The same things were measured in two ways. Each way mixes the same 9 hidden numbers, adds some noise and spreads widely along 5 directions of its own, which tell nothing about the thing.
Some things both ways: the first way, then the second way.
[ 0.65  0.97 -1.11 -3.59  3.45 -2.05  1.79  0.47 -2.48 -0.81 -1.54 -0.80
  1.85  3.07  2.82 -0.47 -0.66 -0.33 -0.15 -2.69  0.28 -0.50 -0.24  0.87
  3.99]
[-0.26  1.82  1.01  0.20 -2.12  1.23  0.33 -2.28 -0.23 -0.79 -0.59 -0.13
  1.99 -1.59 -2.27 -1.38 -0.67 -1.70  1.70 -1.70  3.29 -0.25 -2.11]

[-2.14 -1.79  0.68  1.75 -1.82  0.59 -1.52 -1.95  0.30 -2.04 -1.90 -0.03
 -2.91 -1.01 -3.02  3.17  1.53  0.02 -1.00  0.09 -1.27 -0.06  0.88  1.25
 -1.32]
[-1.84 -0.02 -1.17 -0.53  2.19  0.99  0.43 -1.32  0.31 -1.42 -0.64  1.33
  0.55 -0.07 -1.30 -1.40  1.88 -0.63  1.01 -1.49  1.33  1.35 -0.98]

[ 1.56 -0.05  0.51 -1.36  1.49 -1.15 -0.01 -0.31 -2.06 -1.86  0.48  1.25
 -0.90  1.54  0.63  2.00  1.19 -0.22 -1.50  0.51 -1.29 -0.89 -2.14  0.81
 -0.81]
[-1.66  0.71 -4.04 -2.00  4.10 -1.97 -0.27  0.80  0.50 -0.09  0.04  3.45
 -2.58 -0.22  1.61 -1.40  2.97  1.75 -0.51 -1.57  4.03  4.76 -2.21]

[ 2.85  1.38  0.44  0.71  1.83  2.24 -3.21  3.64  1.19  1.05 -4.14 -0.20
 -0.46  0.85 -1.24 -2.01 -5.87  6.28  1.62  1.61  3.94  0.91 -3.15 -0.62
  0.80]
[ 4.75  0.54  0.82  2.42 -2.77  0.31  2.64  1.73  1.39  0.14  1.16  3.07
 -0.43  0.75  1.64 -1.51  1.11 -0.71  0.08 -1.29 -2.86  1.87  0.58]

[-3.12  0.64 -1.48 -2.15 -0.65  0.40  4.17  2.88 -0.29  2.83  2.89  3.89
  3.88 -1.03 -0.03 -3.21  1.92 -4.43  1.52 -1.18  0.09  0.86  0.53 -1.25
  0.92]
[-1.75  0.77 -3.14 -3.55  3.03 -0.33 -0.63 -0.47  0.20 -0.75  0.37  0.87
 -0.20 -0.88 -1.09 -1.57  1.00 -0.32 -0.16  0.93  3.00  3.06 -1.23]

[-1.09 -0.24  1.80  4.04 -1.57 -0.14 -1.04 -1.25  2.22  1.18  0.41 -2.83
 -2.00  0.91  0.44 -0.22  0.06 -0.33 -0.89  0.58 -2.03 -1.09  0.52 -1.21
 -2.18]
[ 0.17 -0.12 -1.00 -0.70 -1.58 -2.42  1.54  1.37 -0.59 -0.34 -0.59  1.17
 -5.01  1.51  0.52 -0.54 -1.96  1.53 -4.29 -2.32  3.93  3.68 -3.64]

[ 1.28 -0.48 -1.25 -2.73  0.75  0.95 -0.82 -1.93 -0.39  0.94  0.86  1.57
 -3.20 -2.31 -0.44  0.55  2.58 -1.52 -0.22 -1.70 -2.27 -0.16  0.69  1.27
 -1.73]
[-0.87  3.86 -5.40 -1.19  3.61  2.17  0.66 -2.55 -4.02 -0.39 -2.38 -1.68
  1.81 -0.20 -6.33  1.23 -3.21 -1.22 -1.99  1.37  4.23  0.95 -4.28]

[-1.62  0.19  1.18  4.29 -1.20 -0.73  0.05  0.31  2.65  0.34  0.24 -1.47
  0.39  1.14 -0.57 -0.47 -0.84 -0.41 -0.80  1.08 -0.09  0.11  0.67 -1.30
 -1.25]
[ 2.03 -0.89  0.33  0.35 -1.53  0.51  0.38  2.86 -0.20  0.27 -3.16 -4.35
 -2.90  2.46 -0.33  3.55 -3.43  1.93 -1.26  0.30 -1.88  0.22 -0.30]

[-4.04 -0.45  0.43  2.08 -2.25  1.41 -0.16 -0.07  0.40 -0.51 -1.53  0.50
 -0.63  0.32 -2.48 -0.13  0.28 -1.69 -0.30  0.33 -0.81  1.04  1.75  0.24
  0.42]
[-0.57  1.76 -1.03  0.94  2.26  1.33 -0.49 -0.22 -0.70 -0.61 -0.99 -0.76
  1.93  0.43 -1.53  1.14 -0.17 -0.15  0.44 -0.62  1.61  0.73 -1.58]

[-3.87 -0.82 -0.53  1.79 -2.55 -0.05  0.35 -1.44 -0.23 -1.34  1.86  0.94
 -0.09 -0.47 -1.40  0.81  1.41 -2.62 -0.58  1.38 -1.98  0.64  1.60  0.60
 -0.46]
[ 1.28  1.77 -1.62 -0.09  2.19  0.64 -0.85  1.40 -1.31  0.13 -1.71 -2.01
  1.17  1.80 -0.58  1.74 -0.88  0.01  0.17  1.40  0.77  0.77 -0.81]

[-3.14  1.57 -0.01  2.76 -0.94 -0.89  1.73  3.89 -0.45  0.32 -1.38 -0.87
  1.56  4.61  0.27 -3.18 -2.68  0.11  1.12  0.35  1.60 -0.66 -1.20 -2.38
  1.17]
[ 2.15  2.82 -0.49  1.44 -1.42  1.43  0.78 -0.40  1.01  0.74  0.24 -2.12
  1.60 -2.43 -3.18  0.21 -2.55 -0.07 -0.80 -0.80 -0.21  0.50 -1.34]

[ 3.40  2.02  2.13 -2.64  2.17 -2.24  2.94  2.90  0.94  3.55  2.08 -1.25
  2.21  0.50  4.01 -2.93  0.10  1.28 -1.33 -2.90  0.68 -2.21 -1.80 -2.41
  0.57]
[ 3.64  2.89 -2.30  0.45  1.98  2.93  2.96 -2.71 -2.83  2.29 -1.54 -2.51
  2.33 -0.48 -3.36  2.12 -1.70 -1.03 -0.97  0.84 -0.24 -0.19 -3.58]

[-2.13 -0.65 -1.46 -2.10 -2.40 -1.31  3.04  0.37 -1.68  0.72  2.83  3.17
  0.68 -0.43 -0.49 -0.39  5.06 -4.16  0.64 -2.39 -0.41 -0.74  1.66 -0.34
 -0.09]
[ 2.07 -0.23  0.23  1.57 -1.11  1.19  1.26  1.17 -1.78 -1.19 -1.40 -3.01
 -0.21  2.54 -1.89  3.07 -4.43  0.04 -3.28  1.27 -1.84  1.35 -1.32]

[-0.03  0.59 -0.01 -2.85 -0.73 -0.99  2.24 -1.53  0.17  2.48  3.73 -1.07
 -1.76  0.39  3.05 -1.47  3.62 -2.11  0.09 -2.29 -2.16 -2.64  2.20 -1.24
 -0.21]
[-1.73  1.28 -3.18 -1.75  2.12  0.87 -0.19 -1.30  0.67 -0.68  2.24 -1.23
 -0.38 -0.15 -1.64 -0.99 -0.28 -1.67 -1.87  0.52  1.46 -0.71  1.21]

[ 2.94 -0.47  0.91  0.38 -0.15 -0.38 -0.95  0.52  0.65  1.56  0.44 -0.87
  2.70 -1.20  1.64  0.08 -1.21  2.83  0.39  1.56  2.62 -0.19 -0.91  0.37
  1.59]
[ 5.68  2.34 -0.78  0.49 -0.47  0.90  0.21  0.01  0.24  0.51 -1.90 -0.53
  3.20  1.92  0.81 -0.96  0.48 -2.96  1.63  0.59 -1.38 -0.55  0.45]

[-0.81 -2.22 -0.72  0.24 -0.35 -1.47 -0.27 -3.27 -1.56 -2.76  0.16 -0.05
 -2.01  1.06 -0.27  4.64  3.42 -1.91 -0.28  0.60 -1.62 -1.73  0.31  1.75
 -1.06]
[-0.85 -0.01 -2.37 -1.14  1.63 -0.29 -1.17  0.72  0.53 -1.51 -2.89 -2.70
 -0.86  2.80 -1.40  1.49 -2.43  0.22 -2.35  0.26  0.88  0.68 -0.08]

[-2.63 -0.21 -1.69 -3.36  3.18  3.10  0.84  0.32 -0.11 -0.56 -1.83  4.34
 -0.82  0.50 -2.70  1.20  0.60 -2.53  1.98  0.01 -1.04  1.16 -1.19  0.67
 -0.11]
[ 0.36 -0.33 -0.31 -1.47 -0.13 -0.04  2.42  0.05 -0.53  0.41 -0.74  0.22
 -1.67  0.13 -2.71  0.07 -1.23  0.61 -1.61 -0.88  1.69  1.58 -2.44]

[ 0.50  0.15  0.80  0.05  0.03 -0.70 -1.88 -1.89  2.96  0.02  1.65 -1.06
 -1.92  0.11 -0.32  0.27 -0.64  3.73  0.82 -1.85  0.10 -0.10  0.56 -1.08
  0.07]
[ 1.76  0.34  0.72 -0.35  0.42  0.36  2.21  1.23 -1.26  0.03  0.06  1.48
 -0.46  0.74 -2.47 -1.10  0.08 -0.48 -0.86 -1.14  1.30  1.72 -2.15]

[-3.32  0.00  0.81  1.73 -1.93  1.25 -0.89  0.78 -1.88 -3.87 -3.68 -0.35
 -3.51  2.68 -2.68  1.35 -1.23  1.10 -1.55  2.47 -0.51 -0.48 -0.04  0.68
 -0.11]
[-3.51  0.65 -3.07  1.37  5.54  1.91 -2.57  0.10  1.16 -1.19  0.45 -3.02
  2.06  0.23 -0.65  3.29  0.36  1.61 -0.07  0.88 -1.64 -0.14  2.06]

[ 1.25 -1.63  1.91  0.00 -2.10 -3.84  2.16 -1.21 -0.35  1.02  3.67 -1.49
  2.98 -3.69  2.46  1.75  3.88 -0.99 -2.89 -1.95 -0.92 -2.06  0.50  0.64
  0.08]
[-0.03 -1.00 -0.79 -2.87  0.35  1.50 -1.07 -2.41  0.26 -1.31 -4.06 -4.85
  1.97  1.87 -1.00  1.50 -2.45 -1.42  0.69  2.36 -0.75 -0.20 -0.16]

[ 3.97  0.71 -2.14 -0.15  1.76 -0.83  1.16  3.75 -0.78  3.62  0.06  2.37
  3.56  1.39  1.80 -2.49  0.52 -2.40  2.14  0.17  3.23  0.00 -1.81 -0.76
 -0.57]
[ 3.84  3.05 -5.93  1.72  1.87  0.15  0.00  2.03  0.09  0.35 -2.36  1.03
 -0.26  3.19  1.46  0.53  0.70 -0.50 -0.22  0.42 -0.79  1.21  0.80]

[-1.09  1.07 -0.18  0.20  0.51 -0.94  0.66  0.74 -1.97 -1.27 -0.82 -2.58
 -0.25  2.03  2.02 -0.88 -2.28  0.68 -1.22  0.97 -1.20 -1.43 -0.84  0.23
  1.28]
[-0.18  1.31 -1.31 -0.62 -0.47 -0.02 -0.49 -0.58  0.37 -0.26  0.28 -1.72
 -0.03 -0.05  0.06  0.46 -1.80 -0.08 -1.34  0.46  1.70  0.85 -0.79]

[-1.13  0.92 -0.56  0.36 -1.66 -1.85  0.72  0.52  0.16  0.15  2.79 -0.24
 -1.14  1.15  0.36 -1.71  0.27  0.82  0.70 -1.53 -0.46 -1.24  0.00 -1.92
 -0.83]
[ 0.25  0.48 -3.17  0.63  3.96  0.32 -0.02  1.91  0.54 -0.18  1.24  0.69
  0.29  1.96  0.18  1.29  0.86  0.42 -1.39  1.27 -1.45  1.41  1.62]

[-0.20 -1.94  2.02  0.22 -2.74 -0.98  0.21 -1.22  0.40  0.75  1.40  1.51
 -1.41 -3.87 -2.01  2.26  4.95 -1.35 -2.31 -3.12 -1.96 -0.83  0.24  0.34
 -2.56]
[-2.56 -1.26 -0.73 -2.97  0.61  1.72  0.89 -3.39  2.07 -1.56 -1.16  0.24
  0.46 -2.61 -2.56 -2.39  0.91 -0.88  2.34 -0.73  0.07  1.64 -0.48]

[ 0.17 -0.30 -0.95 -1.41  1.15  0.94  0.23 -0.40 -0.57 -0.69  0.68  2.14
 -0.01 -0.13 -0.27  1.13  0.62 -1.47  0.04  2.18 -0.60  0.39 -0.52  1.12
 -0.45]
[ 0.63  2.60 -3.97 -2.74  2.90  0.40  0.35 -0.66 -0.01  0.72  0.70  2.74
 -0.31 -1.72 -0.10 -3.56  3.77 -1.50  2.39 -0.68  3.14  2.11 -1.21]

Other things, the second way, with their names:
<390>: [ 4.13  2.35 -2.08  3.01 -1.69  0.39  2.44  2.08 -1.33  0.29 -0.92  1.93
 -2.85  1.98  0.02 -0.49 -0.49 -0.01 -0.96 -2.00  0.61  1.00 -1.33]
<209>: [-1.33 -0.97 -1.01 -2.06 -0.82  0.29 -0.22 -0.09  1.48 -2.22 -0.94 -1.01
 -1.09  0.20 -1.44 -1.08 -1.25 -0.66 -0.19  0.30  0.33  1.39  0.86]
<51>: [-0.69  1.29 -3.29 -0.79 -0.74 -1.36 -3.13  3.68  2.31 -0.38 -1.85 -4.10
 -1.37  0.78 -0.28  2.97 -4.12  2.70 -1.75  2.10  0.74  1.87  1.64]
<142>: [ 1.18  2.30 -2.63  0.19  1.49  0.76  0.41  0.59 -1.50 -1.17  0.59  4.00
  0.29  0.27  0.82 -2.63  3.18 -1.28  2.63 -0.12  1.71  2.50 -0.61]
<37>: [ 2.86  1.98 -2.49  0.06  0.37  1.13  0.61  1.24  1.72  0.22  1.77  2.02
  0.27 -0.04  0.49 -2.73  3.02 -1.92  2.03 -0.10 -1.59 -0.49  2.71]
<49>: [ 0.91  2.50 -0.99 -0.60  0.96  0.32 -1.93  1.94  0.42 -0.65 -0.61  0.48
  0.87 -1.26  0.65 -1.94  2.31 -0.64  3.79 -0.14  1.87  2.06  0.04]
<27>: [ 0.98  0.43 -0.58  0.40 -2.30  2.59 -0.40 -0.41  0.34 -0.93 -3.13 -2.39
 -0.11  0.59  0.12  0.53 -0.09 -0.60  4.04  0.08 -1.51 -1.11  1.63]
<383>: [ 0.46  2.41 -2.84 -3.31  2.25  2.13 -0.42 -4.17  0.51  0.46 -3.21 -3.33
  5.71 -1.27 -5.43 -0.19 -1.84 -2.81  1.33  1.36  1.51 -0.97 -1.53]
<102>: [ 1.12  0.96 -0.99 -0.21 -1.29 -0.20  1.17 -0.26 -0.16 -0.33  0.10  0.97
 -0.77  0.84 -0.62 -1.13 -0.89 -0.73 -1.35 -1.00  2.22  0.83 -1.25]
<434>: [-2.05 -0.51 -2.96 -2.15  0.94 -1.67  0.17  1.18 -1.23 -1.68 -0.71  0.44
 -3.63  2.05 -1.27  0.31 -2.38  1.07 -4.34  0.60  3.76  3.87 -2.20]
<338>: [ 1.27 -1.15  0.01 -1.57 -0.71  0.93 -0.50  1.13  0.88 -0.16 -2.18 -4.24
 -0.97  1.66  0.76  2.07 -1.60  0.35  0.86  1.46 -2.41 -0.05  1.43]
<302>: [ 2.23  2.97 -0.19  0.18 -0.13  1.99  0.55 -0.99 -1.83  0.76 -1.95 -1.57
  1.78 -1.38 -1.99  0.17 -0.53 -0.96  2.49 -0.47  1.98  0.33 -3.01]
<221>: [ 1.04  0.60 -0.51  0.33 -0.65  0.42  0.10  1.14  1.13 -0.55  0.99  2.42
 -0.10  0.87  1.83 -1.44  2.59 -0.79  2.18 -0.54 -0.28  0.14  1.74]
<474>: [ 2.86  3.15 -1.98  3.05  1.90  1.58 -0.06 -1.53 -1.21  0.55 -1.56 -2.58
  4.13  3.79 -0.76  2.61 -1.59 -1.98 -1.62  0.30 -0.43 -2.83 -0.23]
<139>: [ 3.68  3.73 -1.71  2.82  2.56  2.86 -0.16 -1.14 -0.74  0.12 -0.63 -0.20
  6.30  2.01 -1.03  0.47  0.86 -3.27  1.73  0.94 -1.95 -1.85  0.69]
<310>: [-0.07  1.20 -0.80  0.68 -0.86 -0.22  1.85 -0.72 -2.76 -1.10  0.04  2.81
 -0.16  0.74 -1.06 -0.16 -1.39 -0.29 -1.83 -0.46  3.77  3.34 -3.87]
<229>: [ 1.06  1.11 -1.17  0.72  0.55  0.76  0.78  0.69 -1.27  0.22 -1.61 -0.13
 -0.54  1.94 -0.80  1.27 -0.05  0.31 -0.05 -0.78  1.35  0.21 -1.28]
<296>: [ 3.16  2.98 -2.86  0.99  1.97  1.44  0.30 -0.55 -0.79  0.83 -1.40 -1.12
  1.87  1.88 -0.68  0.67  0.06 -1.47  0.29  0.10 -0.07 -1.01 -0.49]
<156>: [ 1.50  2.78 -1.05 -2.01 -1.32  0.74  0.05 -3.21 -0.47  0.11  0.07 -2.36
  1.86 -2.25 -1.55 -1.28 -2.51 -2.25 -0.84  0.61  2.61  1.17 -2.90]
<265>: [ 1.77 -0.51  1.26 -2.48 -1.07 -1.06  0.33  2.28  0.15  0.46 -0.73 -0.63
 -1.80  0.72  0.53 -0.09 -0.14  0.77 -0.09 -0.40  1.39  2.00 -1.25]
<164>: [-0.08 -0.79 -1.04 -4.61 -1.93 -0.53  0.25 -1.41  0.49 -0.43 -4.25 -2.03
 -1.52  0.54 -2.52 -0.90 -2.52 -0.60  0.11  0.20  2.97  1.07 -2.04]
<282>: [ 2.17  0.36  3.76  1.71 -3.93  1.75  0.32  0.69 -0.85 -0.84 -1.55 -3.87
  0.94  0.24 -0.54  1.99 -3.18 -0.12  1.10  0.02 -1.09 -0.14 -1.13]
<327>: [ 0.33  0.25 -3.75 -1.20  0.68  1.28  1.37 -2.34  0.49 -0.22 -1.82 -1.77
 -1.39  1.48 -2.02  0.25 -1.52 -0.95 -1.86 -0.45 -0.05 -1.16 -0.18]
<252>: [-2.06 -1.26 -1.53 -2.49 -0.71 -0.30 -2.27  0.95  1.14 -2.63 -2.31 -4.70
 -2.26  1.71 -0.98  1.53 -3.81  0.60 -2.07  1.87  0.42  1.01  1.10]
<388>: [ 3.56  3.31  1.83  2.07 -1.74 -0.18  1.45 -0.05 -0.22  1.96  2.59  3.79
  1.33 -1.75  2.82 -2.39  3.96 -1.05  3.06 -3.33  3.22  0.48 -2.37]
<428>: [ 1.57  1.37 -3.20 -3.46 -0.06 -1.20  0.49  2.25 -0.52 -0.93 -1.92  1.03
 -3.99  0.21 -1.86 -2.99 -1.13 -0.43 -1.21 -0.48  3.63  3.66 -2.33]
<204>: [ 4.01  1.77  2.26  0.70 -6.33  2.12  2.84 -0.88 -0.26  0.77  0.99 -0.30
  0.32 -2.02 -2.01 -1.27 -1.81 -1.80  1.84 -0.21 -0.74 -0.64 -0.58]
<314>: [ 4.28  3.54 -0.52  0.81  1.46  2.66  2.72 -1.94 -2.62  1.80 -2.15 -0.66
  5.05 -1.07 -6.04  0.25 -1.66 -2.25  0.28 -0.39  0.44  0.37 -4.35]
<31>: [-1.36  1.09 -3.05 -1.77  1.35  2.08  0.54 -2.31 -0.26 -1.23 -1.49 -2.06
 -0.51 -2.09 -3.64 -0.78 -1.42 -0.87  0.21  0.07  0.97  1.12 -1.56]
<233>: [-2.01  0.51 -1.47  0.75  1.69 -0.07  0.47 -0.32 -0.33 -1.10  0.02  1.57
  0.88  1.97 -2.48  0.94 -1.08  0.24 -2.55 -0.97  2.65  0.96 -1.25]
<80>: [-1.81  1.13 -2.89 -0.67  1.41 -0.68  0.45 -0.01 -2.53 -2.03 -0.71  1.63
 -2.53  0.37 -0.58 -0.75 -1.05  0.39 -2.36 -0.63  4.96  4.42 -3.98]
<259>: [-0.94 -0.15 -0.15 -0.22  0.37  0.64  1.49  0.05 -2.16 -0.87 -1.81  1.72
 -2.53  0.53 -0.58 -0.66  1.66  0.50  1.74 -2.30  3.10  1.91 -2.98]
<185>: [ 4.25  4.09 -0.66  1.62  1.98  1.59  0.70  1.14 -3.38  1.31 -0.34  0.03
  3.23  0.96 -1.62  1.10  0.11 -1.36  0.75  0.72  1.36  0.66 -2.85]
<318>: [ 2.34  0.91 -1.25 -2.66 -1.87  0.73  0.08 -0.32  1.72 -0.47 -0.94 -1.34
 -1.35 -1.61 -0.21 -3.22  0.19 -2.01  1.90 -0.12 -0.02  0.85  0.52]
<43>: [-2.16 -0.72  0.61 -2.72 -1.92 -1.45 -0.64 -0.50  2.33 -1.54  2.95 -0.41
 -2.50 -1.48  1.09 -2.54 -0.62 -0.35 -1.69 -0.39  2.09  2.11  0.32]
<251>: [ 0.89 -0.98 -0.82  1.88 -1.11 -0.06  0.39  1.58  1.27 -0.99 -2.13  0.99
 -1.20  2.55  2.62  1.01  1.06  0.83  1.33 -0.78 -1.64  1.17  1.41]
<228>: [ 4.73  1.65  0.20 -1.52 -2.61  2.01  2.16 -1.32  0.31  1.08 -1.22 -2.23
  0.50 -0.75 -2.15 -1.76 -0.87 -2.78  1.18 -0.48 -0.83 -1.34 -0.83]
<454>: [-1.78  0.67 -4.37 -0.69  4.15 -0.95 -1.25  0.20  1.69 -0.54 -0.24  1.56
 -0.51  1.96  1.92 -0.32  2.43  0.46 -0.79 -0.74  1.36  1.25  1.19]

Some of these things the first way, each followed by its name:
[-0.48  0.95  0.35 -0.43  1.80 -0.90  0.34  0.02  1.03 -0.62  1.46 -0.33
  1.92  1.24  1.16 -0.42 -2.40  1.74  0.08  0.51  0.10  0.61 -0.69 -0.46
  1.88]
<265>
[-2.09 -1.34  0.41  4.90 -3.92 -1.66 -1.95 -2.64  1.86 -0.77  1.58 -3.41
 -2.77 -2.11 -1.16  1.11  0.13  1.51 -0.94 -0.35 -1.71 -1.12  1.48 -0.30
 -2.36]
<209>
[-1.43  0.17 -0.70  1.00  1.01  1.42  0.78  1.83  0.47  0.63 -2.47 -0.16
  1.84  1.55 -0.10 -0.53 -1.96 -0.59  1.36  2.55  1.74  0.13 -0.57 -0.06
  1.13]
<296>
[ 2.71 -0.21 -1.57  0.42  0.85  1.58 -1.93  0.18  2.73  2.23  1.09  2.65
  0.81 -1.61 -1.01 -0.36 -0.53  0.46  2.45  2.05  2.19  1.76 -0.25  0.01
 -1.37]
<428>
[-2.34 -0.29 -1.48  2.89 -1.46 -3.13 -0.41 -2.04 -0.60 -2.43  1.45 -2.90
 -1.62  1.16  0.55  0.52 -0.35 -0.10 -0.80 -0.89 -2.12 -1.05  1.06  0.16
 -0.56]
<221>
[-1.54 -0.31  1.70  1.18 -2.07  3.09 -1.61  0.47  0.52 -0.46 -2.77  1.26
 -0.27 -1.00 -2.74  0.06 -1.02  0.55 -1.49  2.24  0.62  2.43  1.66  1.47
  1.58]
<282>
[-0.86  0.68  2.33  1.33 -2.20  0.05 -0.80 -0.81  0.53  0.56  1.13 -3.46
 -2.29 -0.27  1.42 -1.28 -1.20  2.31 -1.92  0.70 -2.03 -1.53  0.78 -0.66
  0.07]
<43>
[ 4.88 -0.14 -0.42 -0.56  2.39 -1.62 -1.87 -0.95 -1.01 -1.37 -1.88 -1.05
 -0.84 -0.34  1.16  1.96 -0.04  1.02 -2.66 -0.53  0.12 -0.03 -0.37  2.50
 -0.21]
<27>
[-3.83 -0.12 -0.52  2.38  0.53  0.28  0.96  0.78 -0.42 -1.15 -3.96 -4.16
  0.76  3.12  0.99  0.09 -3.51  0.51  1.02  2.38  0.70 -1.53 -0.22  0.03
  2.56]
<474>
[ 2.71  0.41  0.07 -0.93 -1.25  0.23 -0.60 -0.23  2.05  4.16  3.68  1.93
 -0.55 -1.24  0.67 -2.34  2.51 -0.46  1.32 -1.75  0.37  0.19  1.14 -1.48
 -1.38]
<37>
[-2.95  0.13 -1.86 -0.34  0.13  2.04 -0.28  0.91 -1.08  0.03 -2.53  0.91
 -1.26 -1.33 -2.10 -1.46 -1.52 -1.19  0.27 -0.63 -1.29  1.28  0.08  1.02
  0.38]
<310>
[-0.53  0.46 -3.15 -0.89  0.90  2.46 -0.66  2.27 -0.69 -0.17 -2.28  3.00
  0.99 -0.83 -2.28 -1.42 -2.46 -0.10  1.81  1.93  2.31  2.51 -0.10  1.39
  1.16]
<142>
[ 1.22  0.03  2.60  1.06 -2.73 -4.31  0.97 -1.44 -1.53  0.41  4.06 -4.94
 -0.14 -0.38  4.63 -0.39  1.37  1.12 -3.69 -1.06 -2.70 -3.73  0.26 -0.43
  0.09]
<156>
[-0.65 -0.18 -2.89 -3.08  3.48 -0.90  0.87 -1.10 -3.17 -2.80 -1.45  0.08
 -1.08  2.85  1.31  2.14  0.13 -1.46  0.87 -0.05 -1.32 -1.35 -1.15  1.75
  1.18]
<102>
[-4.26 -1.62 -1.22  5.11  1.00 -1.05 -0.85 -1.99  1.47 -2.95 -1.63 -4.02
  0.34 -1.07 -0.99  3.01 -3.63  0.40 -0.46  2.39 -2.12 -0.34 -1.33  1.05
 -1.05]
<164>
[ 1.90  1.05 -0.62 -0.04  1.65 -1.31  1.47  3.68 -0.24  2.60 -1.49  0.93
  3.50  1.15  0.99 -2.76 -0.44 -1.34  0.34 -2.46  2.34  0.57 -1.19 -0.86
  0.88]
<251>
[ 1.79 -0.34 -0.15 -2.23  1.98 -0.72  3.17  0.52  0.31  3.44  0.51  0.46
  0.65  0.34  2.32  0.23  4.24 -4.17  0.29 -1.95 -0.49 -2.51 -0.27 -0.82
 -1.36]
<327>
[-3.27  0.12 -0.03  6.04 -3.41 -1.86  0.41  0.57  2.29  0.75  0.93 -4.26
  1.06 -0.41  0.38 -2.06 -2.29  0.43 -0.33  0.72  0.07 -0.67  1.49 -1.49
 -0.44]
<252>
[ 4.80  1.22  0.56 -1.94  0.82 -1.10 -0.31  1.12  0.13  2.68  0.61 -0.74
  0.24 -0.55  2.51 -2.35  0.03  1.77 -1.13 -2.09  1.30 -0.48  0.28 -0.18
  0.79]
<80>
